The first 6 rows are patterns. Each new row is the sum of 2 different patterns, raised or lowered, with some noise. Before adding, each is slid sideways (what falls off one end comes back at the other) and multiplied by a number that may be negative. Names go in the order of the patterns.
Some rows, each with the names of its patterns after it:
[  0.6   0.4  -4.4  30.5  -1.5  -0.8   2.3  -3.8  -5.5  12.6 -16.5 -15.9
  -7.3   0.1  -6.4   0.2  18.2 -33.1   2.4  -3.0  -7.6  10.4  -9.3   8.0
  42.3  -2.1  -1.7   9.7   4.9   4.6  -0.6  12.6   0.6  -3.6  -7.2 -42.3
  16.0  -6.5   2.9  -2.1 -10.0  -0.1  -5.4  15.8 -10.8  -1.8] -> J_739
[  3.3 -12.3 -15.9  -8.1  -6.3   3.3  10.6 -21.4  16.8  -2.7  -6.1   1.8
  10.9  -0.6   5.1   2.7   0.6  -3.5  16.2 -42.3   6.6  -6.2  -8.0  42.3
 -16.2   2.3  16.7  12.2  -2.6 -20.3   9.2  -0.3   4.3  -3.0   4.9 -22.5
  -5.1  10.0  -8.8  14.2  -3.8  11.8  -6.1  -3.7   3.4 -15.3] -> J_675
[  2.3  37.6 -14.2 -17.3 -14.6   1.0  -7.9 -12.4 -12.9 -13.3   1.8  35.1
 -42.3 -11.1  24.2   5.0  -0.8   3.9 -16.9   4.0 -19.1   2.3  19.5  12.7
  -4.5  24.2   0.1   2.0   1.5  -7.0  29.2 -14.4   7.3   2.1   8.5 -16.9
 -13.0 -28.7  -0.9 -11.8  -5.4  -3.4  28.3  -7.5 -26.8 -17.6] -> J_905
[  0.9 -19.6 -10.8  -1.9  -3.3 -24.4  -0.9  -5.1  -0.6   5.1   2.6  -9.8
  -9.6  20.6  -2.6 -13.3  32.1  -1.1 -25.5  18.3  11.0  13.1 -11.1   7.6
   9.9  18.0 -13.5 -33.3  -0.3   8.4  -3.1 -42.3 -25.6  -2.4 -11.7   6.2
   4.3  -8.1  21.7  -9.9  -1.1   6.1  -0.3   2.9   1.1   6.5] -> J_837
[-14.2   6.5   1.5   6.0   8.5  -3.0  24.3  -5.4 -11.6   0.9 -27.5 -16.5
 -13.2  42.3  -7.6  -8.2 -42.3 -13.8 -28.0   4.3  19.1  23.8  15.9   1.2
   5.1  -9.3  -6.2  19.6  -4.3   8.1 -10.7  -2.7  -8.5  16.5  16.0  42.3
  -6.2  -7.7 -24.6  -2.5 -14.6   5.6   2.2 -22.0  -7.0   7.9] -> J_814
[-27.3  10.0 -42.3  -6.8  13.4  -5.9 -12.8 -19.5  -1.9   4.2  22.5  19.7
  14.4 -19.1 -22.7  15.8   8.6  10.7  25.1 -22.5  -1.9 -12.1   4.3 -31.5
   3.4 -39.5  -1.8 -33.3  -6.5  -3.1  11.5  -2.3  38.6 -16.8  -3.4 -19.6
  -7.8 -10.9  20.2 -12.8  -0.4  -1.6  -2.2   6.5 -19.5 -14.9] -> J_6

New rows. What belongs after each?
[ -4.8  -5.0 -32.9 -42.3 -16.7 -14.7 -15.2 -63.4 -45.5 -24.1 -35.4 -12.9
 -25.9 -26.2   5.3 -29.2  -9.0  -6.7 -16.1 -34.6 -16.5 -11.1  -1.4 -32.6
 -18.7 -23.5 -31.3 -53.8 -26.9 -25.5 -22.4 -11.8 -15.2 -36.9 -28.5  -2.8
 -18.0 -32.6  15.4 -27.3 -51.8 -19.2  -6.7  -4.4 -20.7 -11.3] -> J_837 J_814
[-29.9  14.9 -12.3 -53.0  42.8 -10.7   3.4 -15.8 -47.5  10.1   1.1 -41.7
 -57.6 -11.1  13.6 -25.8 -52.2 -41.9 -13.3 -30.3  14.7  -4.2 -32.2  14.1
 -36.5 -10.9 -19.6  -8.0  -8.1 -17.3   7.8 -15.7 -19.9  -8.4  -7.6 -10.5
 -40.4 -25.3   1.4 -29.8  -6.9  -5.9 -25.1 -34.1   6.0 -20.5] -> J_675 J_837
[-24.2 -26.9 -29.2  -8.4 -65.5 -27.2 -12.0 -27.7 -21.0   2.2 -22.0 -40.8
 -58.7 -44.7 -27.8   7.8 -25.4 -54.9 -30.7  17.8 -18.3 -19.5 -16.2 -25.6
 -23.4 -23.4 -23.6 -22.1 -36.5 -32.6 -54.2 -47.3 -40.5   6.5 -36.3 -18.3
 -58.0 -39.7 -51.8  -1.9  -7.4  -0.5 -11.7 -30.0 -23.6 -27.0] -> J_837 J_814
[  5.3 -46.7 -31.7 -14.3 -40.9 -23.7 -11.3 -33.8 -30.2 -34.8   0.2 -35.0
 -35.1  -5.8 -82.5 -36.5 -39.1  10.1 -21.7 -39.8 -56.5   2.7 -52.9 -21.9
   4.4   2.5  -4.0 -23.1  -7.3 -32.8 -33.2 -10.7 -67.1  -1.5 -40.7 -23.3
 -32.9 -18.6  -7.5  10.9 -15.7 -39.6 -50.3 -25.2 -38.3 -22.4] -> J_739 J_814
[-24.0   4.0   1.6 -35.5   0.2  18.2  15.1 -14.2 -37.2  14.3  19.0  46.2
 -16.9   9.1   7.4  12.0  17.4  -4.5 -29.7  23.2  16.4 -23.6  -6.5  -0.5
  -2.2 -11.5  -5.6  16.2  -6.0 -18.2  -9.4  -8.4 -10.8  11.8   1.7  -3.4
  10.8 -29.5  -3.9  18.6  -5.8  -8.3  19.1   0.5  31.8  -7.9] -> J_739 J_905
[-14.5  16.1  30.0  16.7  14.9  23.6  -5.8  23.0  11.7  17.1  12.5  -8.8
  16.3  20.4  29.3 -15.9  41.9  11.1  -0.5  18.7  20.8  16.1   3.8  23.8
  -8.6 -14.9  23.5  24.1   7.5  12.1  11.2  12.9 -17.3  33.1  20.2  33.9
  -3.1   7.7   7.9  45.6   8.4   4.0  -5.4  10.3  -7.5  17.3] -> J_837 J_6
[  2.5  25.7  48.0  34.2  21.5  36.0  29.3  24.5  22.9  14.8  54.0 -11.2
  31.8  25.1  30.0   8.1  12.8 -14.4  32.8  21.1  21.2  18.6  54.3  14.4
 -15.4  27.4  22.5  61.9  14.5  -1.2  15.3  17.3 -12.7  12.2  12.2   4.2
  21.5  53.2 -17.9   3.4  45.1  29.4  26.7  53.4  -2.7  29.7] -> J_739 J_905
[ 11.2 -24.1   2.7 -16.8   2.4   7.1   1.6   8.2  29.3 -11.0   4.7   5.7
   4.0   2.3  -3.3  15.0   6.1   7.3  -9.0  -7.7  11.5 -11.7   3.2   2.7
   1.9   0.8  -3.6  -1.5 -14.8  -7.4   8.1   9.6  -9.9  12.8  -6.3 -10.7
  11.3  -2.1   0.7   4.3   2.6  -9.5  10.2  -0.8   8.2   2.5] -> J_739 J_6
[-19.1 -23.2 -38.4 -15.1 -11.6  -1.7 -18.7   7.4 -21.4 -22.2  13.2  -3.1
 -21.2  27.5  -5.9 -33.3   5.7  14.2 -26.2 -15.5  -4.9  -4.3  40.1 -34.1
 -40.3   3.0   8.0 -12.9 -66.1 -27.4  -9.5 -17.6  -5.0   0.3 -32.6  10.0
 -12.0 -16.6   7.1 -11.7   1.5 -10.9  -4.9  -5.1 -39.3 -18.6] -> J_675 J_837
[-28.1  33.6  24.6  16.2  -4.9  35.7  25.4  56.1   7.7  42.3   7.7   3.9
  -0.8  -7.0 -24.6  20.6   4.0  21.9  10.9  12.7 -18.0  15.8  15.1  13.3
   7.3   0.1  36.9  19.2  32.8  -5.8  40.8  10.7  -4.2  16.6   2.0  23.5
  14.1 -19.1 -16.8   2.8 -20.6  14.4  16.1  -4.6  -7.3 -11.2] -> J_837 J_6
[-21.5 -11.3 -25.7 -21.9 -12.3  -2.9  -6.8   2.5  -1.8  22.0  -7.4 -13.4
 -35.8  25.5  31.8   6.9  -6.0 -49.5  -2.6  10.0 -13.7  -6.3  -4.3  -4.2
   0.9  -1.5 -13.0 -47.3  25.9  11.2 -25.9 -16.3 -10.0   2.3   3.1 -12.0
   6.7 -17.3 -33.0 -16.2  -0.8 -48.9 -10.1  -4.3 -35.3  -6.4] -> J_905 J_837
[ -4.1  11.8 -27.2   7.7  13.7 -29.4  30.2 -11.0  -1.7  18.6   2.2   6.9
  23.3   5.9   0.9  13.8   5.1   8.5 -12.1   9.6   9.9  -4.9   4.9 -32.7
  22.7  -5.2   2.9   1.9 -13.8   4.9  -8.0   3.8 -10.8  -3.1   5.1   8.8
 -14.1  36.6  -0.7  -2.8   5.4   5.4  -3.1  15.4  -7.0  -9.3] -> J_739 J_675
[-45.5  -4.3  -3.1   0.7   6.8  -9.4  -0.1 -14.8  -8.6  15.2   9.5  46.1
 -15.2  20.6  -2.2  20.9  12.3  15.4   9.6 -10.9   5.8   4.7 -14.0  10.0
   7.8 -15.7   6.6   7.8  -9.0  11.6   7.9  -8.7  19.0  15.0  17.4   8.0
  20.0  -3.1   3.3  35.6  -5.1   7.9  14.6   1.4  12.5  -6.3] -> J_739 J_6
[  0.4   8.3   1.3  14.1 -17.8   3.3  -2.5   5.7  14.1  14.7   4.9  19.9
  -7.6   1.3   1.2   7.4   6.1  -6.3   5.7   5.7  -5.3   1.6 -16.7  11.8
   2.9   4.1  11.1  -3.6  -1.4   0.8   0.3  -7.5  -3.3  19.4   0.8  -3.1
   0.4  -4.2  -9.5   4.4   7.9  10.4  16.1  -6.2  -2.9  -3.4] -> J_739 J_814
[ 9.4 25.8 32.2  9.2 12.5 24.9 28.9 -5.7 -1.8  6.1 37.3 17.5 32.8 16.4
  3.7 16.9  3.6 15.2 18.7 20.5 19.9  7.2 22.6 13.0 11.8 12.7 19.0  6.0
 -4.4 -7.3 16.3 20.1 32.1 18.3 19.4  7.3 26.4 25.9 12.4 30.5 23.0 -0.2
 25.6 19.9 20.8 11.5] -> J_837 J_814
[42.2 10.5  8.9 24.6 27.9  0.5  2.3 30.6  7.5 13.5  8.9 22.2 -1.5  9.2
 14.2 15.6 35.7 12.8 19.8 13.1 29.8 26.3  8.3 21.8  7.7  6.1 12.2  4.7
 20.8 21.1  0.5 25.4 12.7 11.2 13.7 21.5 24.0 23.3 16.7 15.7 22.5 24.3
 -6.0 19.0  9.0 10.9] -> J_675 J_837
[ 14.3   7.6   7.0   7.2  10.8  37.5   9.4  12.1   8.8   5.8  -4.8  11.6
  21.9  20.9   8.9  13.4 -14.6  17.3  17.9  14.8   4.7  10.8   6.9   6.8
  14.6   0.3  10.5  -1.0  13.2  12.8  26.0  20.6  16.6  17.0 -10.6  10.6
  21.1  21.8   8.1  18.4   9.3  -2.1  -1.1  11.2  -7.8   9.3] -> J_739 J_814
[-18.7 -28.9 -39.6 -38.6 -34.5 -52.3 -14.1 -64.6 -27.6 -16.2 -27.4 -32.1
 -36.5   0.6 -26.3   2.5  -5.4  -7.6 -35.5 -41.3  -6.1 -21.7  -5.9   3.0
 -41.9 -23.8 -30.5 -33.0 -48.9 -19.0 -59.5 -20.1 -49.6 -35.8 -14.7  -2.1
 -21.1  13.2 -33.6 -24.5 -48.8 -10.0 -33.1  -1.3 -28.3 -27.8] -> J_739 J_6
[  0.0  35.5  -1.1  25.1  10.9 -10.0  -1.9  12.4 -10.0   6.7  -4.0   1.1
  12.9 -20.9   7.9   2.2   2.2   0.5  26.1  21.1  28.7   2.6  30.0  12.5
   3.6  -0.2  13.1  18.6  33.2  11.1 -19.2  14.6  27.8  25.9  17.0   7.4
   0.8  19.4  24.9   5.7 -47.0  32.8  16.7 -19.9   6.5  10.7] -> J_905 J_837
[  1.5  23.0   6.6 -10.8  -4.9   7.8  15.0  32.7  30.5  19.0  -8.2   2.7
  23.3  13.4  37.4  30.8 -19.0  18.5   7.7  21.6 -18.0  19.0 -15.3  20.9
 -20.4  -8.8   8.0  24.0   8.7  22.4 -13.3   8.3  -9.4   9.6   4.7  23.9
  11.0   5.6   9.4  14.9  17.9  -1.6   0.2  -7.3  20.4 -31.3] -> J_837 J_6
[ -7.9  18.7   6.2   2.1  37.5   7.2  13.5  69.8  13.2  -2.5  35.5  27.9
  26.7   7.2  31.2  21.8  24.5  -0.1 -40.7  27.2  16.8  15.8 -14.7 -10.4
  14.7   2.7  31.8  10.6   8.5  31.0   8.5   9.5  43.3  13.4  15.6  17.8
  17.5  10.3  12.1  -4.6   1.4   7.8  -0.5  10.4  12.0  29.5] -> J_739 J_837
[ 26.9  35.9  29.8  20.1  40.6   7.8  68.4  16.2  27.4  36.7 -30.0  45.6
  32.9  10.1  34.9  40.2  54.8  -9.0  33.6  27.8  58.3  31.9  66.5  29.2
   6.3  19.6   1.7  30.3  12.3  39.3  34.1  10.8  44.8  19.0  47.2  44.9
  40.8  22.7  12.9 -10.7  53.3  15.3  45.2  34.0  34.8  12.2] -> J_675 J_814
[-10.9   3.5  -8.3  20.3 -13.8  -1.1   5.8   8.8  -5.4 -18.9  -7.7  -1.2
 -19.7  -6.1  -0.2  27.7  -8.5 -26.2 -27.9 -10.4  19.0  -8.1  -7.5 -23.1
  -6.6 -15.0 -25.2  -3.9 -13.9   2.8  21.9 -23.3 -14.1  32.5   1.8  10.3
   1.0 -15.4  -6.1 -18.9 -18.8  20.3   7.4   0.8  20.0   1.3] -> J_905 J_6
[-10.9   5.3  13.6 -15.6 -21.5   0.0  -8.2  -6.2  -7.0  18.9  -9.2 -23.4
 -19.5 -31.6  25.0 -18.6 -13.3 -13.7 -12.6 -10.4 -17.3  -1.6 -19.6  -6.3
  13.9 -29.0 -16.1  27.7  -4.9  -6.1  -1.2 -18.2  -8.1  -7.7 -15.9  -4.7
  -3.7  -7.8   3.8  -5.5   8.0 -27.2  -7.6   7.9 -18.3   5.2] -> J_739 J_905
[-25.9  -8.2 -11.5  -0.5   5.7 -14.9 -22.0 -10.1 -21.9  -2.9  -8.8   2.5
 -17.2  17.4 -13.1  -8.0 -15.4  -7.6 -30.2   3.6 -12.0  -7.9  -5.4  -5.0
 -11.9  -5.5  -4.2 -14.2  -1.0 -22.6  -8.9 -11.5  12.3 -14.3 -13.3  -3.0
 -12.8   8.6  -2.9 -25.6 -13.7 -17.0  -6.0  -6.3  -5.9   5.2] -> J_739 J_6
[ 10.8   5.8  11.3  12.6   8.0  37.6  12.9  17.5  20.6  19.4  26.3   2.1
  14.2 -23.5  30.8 -20.2   9.7  52.4   6.7   9.6  10.6  23.7  22.2  29.6
  42.8  32.2   4.7  -1.5  35.2  15.0  27.5  47.0  -3.9  25.8   7.5  30.1
 -10.0  21.7 -14.8  11.5  -9.2   7.6   9.4  26.5  14.3  54.6] -> J_675 J_6
[ -9.6   2.6  -4.8 -13.8 -27.9 -16.5  -0.8   4.7 -10.3 -10.9 -29.2 -19.2
 -20.1   6.4  -3.5 -15.0   4.2 -28.8  -9.5 -17.9 -65.1  -9.6 -24.1 -37.6
 -25.4 -23.7 -10.8 -14.5 -33.6   4.4 -11.2  17.5 -27.0   0.9 -16.7  -7.9
  -3.1 -13.3 -12.8 -13.1 -44.2  -7.0 -21.3 -19.9  28.6 -56.5] -> J_739 J_675
[-46.5 -30.7  10.2   2.4   2.0  -0.4 -32.9   1.4 -12.8   8.2 -15.5 -14.7
  11.3   6.1  12.2  11.9  27.0  -2.6 -16.9  -5.6  -1.0  19.5 -21.0 -24.8
 -32.9 -24.7 -25.8   8.0  28.1 -51.1 -11.5 -18.7 -37.3  21.5 -14.5  10.5
  26.9  16.2 -10.6  35.6  -1.3  24.9  -2.7   6.1 -16.6  -7.7] -> J_739 J_6
[-27.8 -21.0 -17.7  10.0 -29.0 -26.0 -39.4 -27.2 -35.5 -39.0 -32.6 -15.7
 -23.0 -34.0 -54.7 -37.8 -42.7 -53.9 -14.0 -11.5 -21.6 -24.9 -19.5 -46.4
 -16.5  -0.3 -24.4 -23.9 -30.5 -29.2 -52.0  14.8 -21.1   1.7 -24.7 -42.8
 -35.6 -37.9 -79.1 -21.0 -25.1 -52.0 -36.7 -27.3 -36.1 -35.4] -> J_739 J_814
[ 25.3   9.8  14.2  10.7   8.9  11.5  17.3  37.6  -4.1  51.1  11.8   6.7
   8.8  18.2  27.1   0.2   7.6 -15.3 -16.5  -6.4  21.6  27.5   4.7 -10.9
  11.4 -10.6  23.8  11.2  25.4   5.3  36.8   8.8  40.0   7.7  46.3 -10.7
  16.5  -3.5   6.2   6.5  12.5  14.0  35.0  22.9  16.5 -16.8] -> J_675 J_6
[ 21.3  21.0  28.9  16.2  16.7  18.9  19.4   3.6  40.3  22.7  27.9  12.9
  -3.3  29.0  26.2  26.8   6.8  25.1  24.0  23.1  22.6  16.7 -20.0  40.3
  21.8   1.4  15.5  18.8   7.9  33.3  22.9  30.6  14.9   9.5   8.5   9.1
  17.8  14.9  16.8  18.7  14.9   3.4  20.6 -10.0  15.2  12.3] -> J_739 J_905
[ 38.7  22.4  35.5  34.9  24.7  28.4  29.4  23.1   7.9   7.0  16.1  33.2
  29.0  28.1  35.5  30.1  26.6  56.0  25.2  22.6  29.0  21.9  22.9  33.0
  19.7  30.6  15.1  31.1  37.4  20.2  38.0  28.6  39.4 -10.8  30.1  38.4
  49.0  31.1  36.6  24.6  19.9  25.7  28.7  33.8  18.7  24.5] -> J_814 J_6
[ 22.1  38.1  -2.4  14.4  38.5  -5.8  43.0  21.3  25.5  16.6  16.3  24.1
   4.9  24.2  31.6  21.5  17.0  20.5  48.6  32.2  12.4  35.6  15.5  15.9
  33.7  38.7   1.5  28.0  37.2  -8.2  20.6  60.6 -26.8  16.0   5.6  26.6
  46.0  -0.3   7.2  47.3  63.4  21.1  -0.1  31.8  62.8  50.7] -> J_675 J_837
[-17.0  26.3  16.9  20.6  18.2  21.1  14.8   4.9   1.1  26.8  30.2  62.2
  11.3  32.2  16.1  21.4  38.7  25.4  22.4  16.7  25.5  22.3  18.4  17.0
  26.6 -12.1  26.7  27.3  20.2  36.2  31.9  18.8  12.5  35.2  31.3  41.3
  32.5  34.5   5.6  36.5   8.8  15.3  27.6  10.4  31.8  20.0] -> J_739 J_814
[  1.3 -21.2 -16.9  -8.2  14.8 -49.7 -11.6  19.3 -24.6  -7.8   4.9 -52.4
  -5.8  -5.3 -24.5  -2.9 -11.6  -4.7   1.5 -20.0 -24.2   1.5  11.8  14.0
 -30.1  -2.3  28.7  19.8 -23.0 -11.2 -40.3 -15.2 -14.3 -34.3  -4.1  16.3
 -21.5 -33.7 -28.4  -9.3  16.4 -22.9  -7.8 -14.5  -6.6 -15.3] -> J_905 J_837
[  7.6 -25.1  24.5  24.1  44.1   7.8  16.0  23.0  19.6  18.9  16.6 -32.8
  39.7  16.4 -12.2   1.6  11.4  19.0   3.6   7.6  26.1   2.7  -1.5  -7.9
  20.1  16.0   9.4   7.4  13.6  21.6 -13.7  24.3  11.6   8.4   1.4  21.2
  -5.4  48.2   6.4  22.8  14.1   7.4 -15.8  13.2  45.3  20.5] -> J_739 J_905
[ 13.7  40.2  26.0  15.2  26.3 -16.6  17.8   8.6  13.8  46.7  25.3  22.2
  35.4  14.8  22.8   6.5  14.2  34.0  -9.1  16.9  14.2  28.7  11.2 -11.6
   4.7  12.6   1.5  13.6  23.2  44.4  15.2  -4.9   1.8  16.6  66.7 -29.9
   7.0  -1.7  11.4  44.8  -5.7   5.9  18.9  28.9  47.8 -38.1] -> J_675 J_905
[ 55.2  34.0 -12.1  -8.6  -3.9  -4.7  32.2  25.6  31.8  -1.9  47.8   9.2
  59.3  19.1  53.4  11.0   6.5 -25.4  22.9 -10.0  50.6  22.4  46.0  18.4
  25.6  16.1  34.0  10.9  31.3  13.7  10.1  30.2  22.6  43.7 -10.0  56.5
  31.6   5.7  42.9  41.5  44.2 -14.1  20.1   3.2  32.8  13.5] -> J_814 J_6
[ -7.7 -24.7 -18.0 -21.9 -26.2  -4.0 -41.4 -52.9   8.0 -21.8 -55.0 -31.7
 -31.3 -33.2 -16.4 -29.7 -26.3  -1.2 -46.9 -32.8 -20.7 -75.9 -17.9 -31.8
 -41.0 -31.5 -47.0  -3.8 -38.7 -29.8 -38.8 -13.9 -21.7   7.6 -25.2 -26.4
 -19.6 -35.8 -47.2 -32.5  -5.0 -13.0 -32.9 -47.0 -20.9  -8.9] -> J_675 J_905
[-27.0  -8.4   4.4  20.7 -27.4 -19.1 -26.9 -23.6 -52.8  -1.6 -59.4 -14.9
 -57.8 -26.6 -26.8   2.8  -8.4  46.2 -39.2 -28.7 -54.4 -29.2 -41.7   2.5
 -29.8 -36.2 -27.9 -15.8 -22.6 -31.4 -30.7 -39.3  -4.5 -59.7  -8.4 -10.8
 -33.0 -30.7 -58.4 -34.2 -24.9  32.9  -6.8 -13.0 -70.1 -50.1] -> J_814 J_6
[ 16.0  41.2 -14.3   3.9 -14.1 -22.3  17.5  19.3  28.3  37.9  26.9  -6.4
  19.0   4.1  22.1  13.9   8.8 -24.5   0.1 -24.9   7.6  12.4  23.2  15.5
  21.7 -16.7  37.0  -0.1  -4.8   7.5 -24.9   8.3   6.3  65.0 -10.7  35.4
 -26.6 -20.4 -14.4  20.1  38.3  26.8  13.2 -15.8  -9.9 -17.1] -> J_814 J_6
